All groups share one centre, and each spreads out both ways along 9 directions, with some noise.
In the rows, 128 means zero.
Known rows, each followed by its group:
[128 131 200 105 149 172  90 110 111 157 127 133 104 138 145 145]
j_219
[ 88 168 138 162  74  52 179 108 160 177 132 148 121 150 109 139]
j_404
[135 146 158 119 129 155  92 135 119 162  61 122 147 111 145 132]
j_453
[120  97 172 133 105 120  98 129 100 154 127 118 145 103 127 130]
j_404
[139  84 169  92  86 111 116 165 181 127 146 206 125 102 169 212]
j_453
[113 142 142 114 103 186  99 159 142 148 141 171 139 156 172 199]
j_219
[108  79 131 177 114 178 119 121 129 168  60  49  95 106 127 115]
j_453
[ 93 123 164  92 114 146 120 101 110 170  88 163  97 144 162 127]
j_590
[148  39 156 130 119 125 133 139 131 117 106 109 103  93 141 111]
j_453
[107 132 161 128  83  80 169  99 124 178  85 155 119 159 143 104]
j_219
[102 142  83 105 127 150 118 158 154 120 120 133 150  99  93 164]
j_590
[138  98 136 111 112  87 148 129  92 135  82 126 139 102  97  77]
j_219
[127 127 170 172 101  85 114 167 142 178  85 111 131  76 135 115]
j_111
[ 90 122  99 155  92 213 117  95 119 170 106  77 103 126 124 160]
j_404
[169 101 116 116  94 167 146 145 171 135  86 136 136 105 120 187]
j_453
[ 78 163 165 114 133  95  89 127 119 153 134 162 158 156 172 125]
j_111
[127 157  98 162 108 137 157 100 122 143 142 130  58 150 150 112]
j_590
[114 140 125 125 162 121  99 175 106 109 157 135 115 108 113 102]
j_404
[135 133 102 121 107 116 158 139 112 127 132 176  86 143 150  97]
j_590
[119 158 105 169 167 166  71 153 178 137  99  64 122  73 125 155]
j_219
[149  96 171 118  92 157 114 159 160 149 116 144 149 114 130 204]
j_453
[106 169 184 130 151  65  91 169 102 142 148 148 152 109 112 100]
j_453
[172 164 168 127 124  45 204 120 151 151  71 157 145 149  83  98]
j_111
[106 174 118 154 123  98 106 117 163 159  80 120 114 109 168 131]
j_590
[138 127 141 198 135 110 133 111 143 145 133  73  95 120 137 104]
j_590
[135 130 124 118  95 100 147  99 115 137 122 148 114 116 121 120]
j_404
[153 122 138 118 102 154 136 122 157 147 102 140 155 138 131 177]
j_590
[ 58 146 161 163 129 123 127 133 118 156 177 102 147 175 108 130]
j_111
[ 91 236 101 164 150 146 117 128 166 161 143  99 119 126  92 160]
j_219
[132 158 137 145 136 123  92 170 125 145 109 105 160  84  90 131]
j_453
[108 146 148 136 110 147 112 136 114 155 144 130 149 133 112 157]
j_404
[155  87 109 116  88 137  95 179 135 113 140 159 153  77 150 174]
j_111
[126  89 165 114 113 172 124 170 101 135 150 147 156 142 101 147]
j_590
[157 128  81 142 132 138 162 131 182  96 153 122  82 115 112 147]
j_219
[153 131 157 181  85 152 153 164 177 184  51  92 142 105  95 161]
j_111
[122 129  97 166  76 114 142 148 148 150 139 127 102  91 114 148]
j_111
[121 131  98 140 131 167 145 131 157 136  92 100 111 127 109 137]
j_111
[ 98 108 114 114 100  61 137 125 166 130 120 183  50  89 174 111]
j_404
[111 108 150 138 129 133 151 103  99 141 109 112 125 172 138  87]
j_453
[ 93 110  46 116  48 183 106  86 108 140 194 127  83  78 105 188]
j_404
[105 184  59 111 126 165 114 156 139 115 127 166 154 135 151 162]
j_453
[108 109 147 131 176 181 132 196 164 106 130 137  82 145 138 143]
j_404
[139  89 108 131 145 109 105 190 155  74 173 144 101  90 174 128]
j_219
[ 96  98 117 149  96 232  91 128 143 170  85  95  86 110 163 179]
j_111
[ 88 138  51 129 101  93 181 130 142 121 105 149  79 116 117  85]
j_590
[123 107 160 120 129 134 123  88 119 153  86 114  85 113 143 103]
j_219
[ 73 180 150 132 137 119  87 119 141 171 105 123 128 124 134 141]
j_590
[ 47 187  90 194 122  95 113 182 189 147 151 128 113 138 177 154]
j_219
[133 223 100 110  94 159 157 117 184 185  48 184 126 154 140 194]
j_111
[118 145 119 187  93 154 156 134 173 186  48  84  93 103 111 138]
j_111
[169 123 159 112 139 167 104 138  85 125 123 121 182 127 106 140]
j_404
[ 58 145 147 163  58 147 149 134 130 211  64 156 101 186 203 132]
j_590
[127 178 139 121 136 104 141 111 109 145 124 134 130 129  70 107]
j_219
[175  74 125  92  87  94 138 126 136 116 118 172 135  86 138 144]
j_404
[131 101 120 149 137 174 129 139 105 130 104  70 126 119  93 104]
j_453

New rows. What belongs after each?
[120 148 157 169 151  98  70 165 116 135 133 110 136  97 158 105]
j_590
[111  95  90 121  68 153 153 141 135 139  88 140 127 131 143 146]
j_219
[144  65 125 115 113 119 153 114  79 124  90 102 110  94  75  63]
j_219
[ 98 166 113 109 137 124 132 109 146 139 129 128 121 118  85 147]
j_590
[109  86 125 147  60  24 188 112 122 133 198 146  82  93  74 111]
j_404
[139 125 104 131  84  88 137 126 119 136 157 170  63  78 136 113]
j_111
[128 156  96 109 138 152 113 132 122 123 124 138 110  98 108 131]
j_219
[175  92  85  97  76 112 174  92 151 120  80 161 112 108 139 141]
j_404
[117 125  96  91 117 114 129 115 119 103 167 173 113 133 148 128]
j_111
[132  61 136 136 110 143 110 156 151 129 105 114 112  84 147 145]
j_453
[134  95 124 101  95 190 128  94  88 132 178 139  95 124  97 162]
j_404
[143 146  88 154 117 138 125 160 130 115 146 139 115 119 153 134]
j_590
[109 183  90  93 101  97 139 109 143 138 136 202  86 127 144 141]
j_404
[128 107 100 145 104 154 130 152 127 126 115 130 101 117 154 121]
j_590
[205 144 101 145 100  77 202 109 184 116 113 143 147 133 119 145]
j_590
[123 178  84 171  83 160 145 132 154 186  89 124  45  79 103 151]
j_111
[130 185 133 158 106 102 178 107 163 163 127 140 137 170 104 157]
j_590
[108 187 152 135 143 101  97 140 144 144 118 151 126 124 155 139]
j_219
[ 63 100 163  73 160 142  66 144  94 135 116 127 118  83 107 110]
j_590
[ 66 132 137 157 121 107 110 158 122 154 117 114 118 110 128  94]
j_590
[109 130  99 141 133 139 128 157 154 114 115 107 161 132 118 133]
j_111
[120 143 109 148  97 148 215  89 169 149 115 114 125 196  80 152]
j_111
[116 167 108 131  97 151 170 116 117 166 116 113 155 144  35 138]
j_219
[197 159 157 128 137  85 182 149 115 139 116 151 103  97  42  92]
j_111
[100  95 100 138 117 107 123 159 120 116 123 121 105 102 141  93]
j_219
[ 92  76 110 127 102 159 148  94 117 117 178 119  94 159 132 141]
j_111
[129 153 131 122 127 118 105 132 153 139  93 132 143 105 140 150]
j_590
[139 163 133 111 128 105 151 115 110 142 110 131 141 119  76 108]
j_219
[129 154 105 127 149 150 134  97 162 119 142 137  49 127 149 143]
j_219
[ 88 114 135 136 133  90  89 148 152 131 102 151  64  99 241 103]
j_219
[215 128 127  93 105 129 156 120 116 116  94 152 197 136 100 144]
j_404
[166 150 143 136 110  78 174 113 154 134 117 148 147 138 119 132]
j_590
[104  27 129 156  73  83 156 151 116 139  65  98 123  99 149  68]
j_219
[102  52 102 136  70 186 110  94 123 148 132  90  68  88 132 155]
j_404
[133 108 170 133  77 141 158  80 120 180 105 120 133 159 122 145]
j_404
[153 142 100 133 130  87 144 109 168 115 100 123 111  93 129 118]
j_590
[165 133 139  91  88 150 107 150 183 157  89 187 125  74 138 227]
j_453
[140 151 139 119 108 178 122 121 135 176  77 148  76 113 136 152]
j_111
[134 148 122 141 147 181  87 142 114 156  82  89 116  73  93 128]
j_453
[106 108 123 176 139  88 136 135 109 132  93  71 125 118 115  52]
j_453
[116  69 197 147 147 175 132 163 140 142 121 102  99 155 134 132]
j_404
[141 166 173 108 135  75 154  97 117 137 152 178  97 152 128 111]
j_219
[150 103 147 144  73 153 164 129 102 155 114 168  89 182 184 128]
j_590
[142 141 103 114 114 106 175  93 137 134  94 144  96 119 106 106]
j_219
[107 153 102 119  96 127 118 113 133 153 118 152 112 115 144 150]
j_404
[147 217  63 131  95  52 192 122 153 131 123 174 169 137  78 128]
j_404
[108  77 181 113 100 140  65 127  84 150 163 149  94 105 184 139]
j_111
[135 139 104 134 112 124 129 106 100 137 114 108 137 113 104 108]
j_404
[137 148 112 125 122 138 115 161 139 129 134 144 135  95 108 158]
j_453
[126 118  92 139 103 111 173 125 157 127 113 135 117 135 131 122]
j_453
[139  73 134 108 118 231 109 106 130 141  72 115  87 128 174 159]
j_404
[123 152 150 143 124 143 156 127 103 146 190 132 118 165  80 137]
j_590
[141 106 140 144 105 143 159 141 165 138 118 116 137 139 124 162]
j_219
[126 157 154 106 116  57  90 169 119 122 146 197 179 116 162 136]
j_111
[117 121 144 158 120 126 126 125 100 145 134  94 132 122 100 110]
j_404
[121 172 115 138 105  82 157 100 159 166  88 144  76  99 114 121]
j_453
[122 157  93 138  94  83 138 122 136 140 118 143 146 111 112 127]
j_404
[ 77 100 119 150  76 152 107 143 151 159 142 127 102  99 146 182]
j_404
[114 101 133 136 102  97 153 118 140 143 100 141  91 126 166 105]
j_219
[ 87 148  48 196 159 136 105 177 166 109 141  47 101  57  80 108]
j_219
[125 144  94 129 119 108 111 148 127 121 125 140 143  92 128 127]
j_404
[147 116 200 147 110 124 165 101  98 165 144 139 104 178 129 116]
j_590
[ 98 164 115 133 133  70 199 105 155 124 131 136 173 204 100 116]
j_111
[156 115  98  73 135 192 127  89 123 114 106 157  64 108 145 142]
j_219
[166  92 177 123  87 145 184  97  93 154 130 177  79 193 164 119]
j_590
[136 162 169 116 140 110 117 113  86 153 131 150 146 146 119 106]
j_404
[132  95  75 156 119 163 160 176 155  98 181  99 117 121  87 159]
j_219
[137 188 114 136  75  75 203 123 194 155  99 174 197 183 110 183]
j_111
[120 124 116 117 162 106 157 144 162  91  99 111 211 181 110 115]
j_111
[133 148 106 108  91 129 149  94 137 152  97 176  62 116 160 141]
j_111
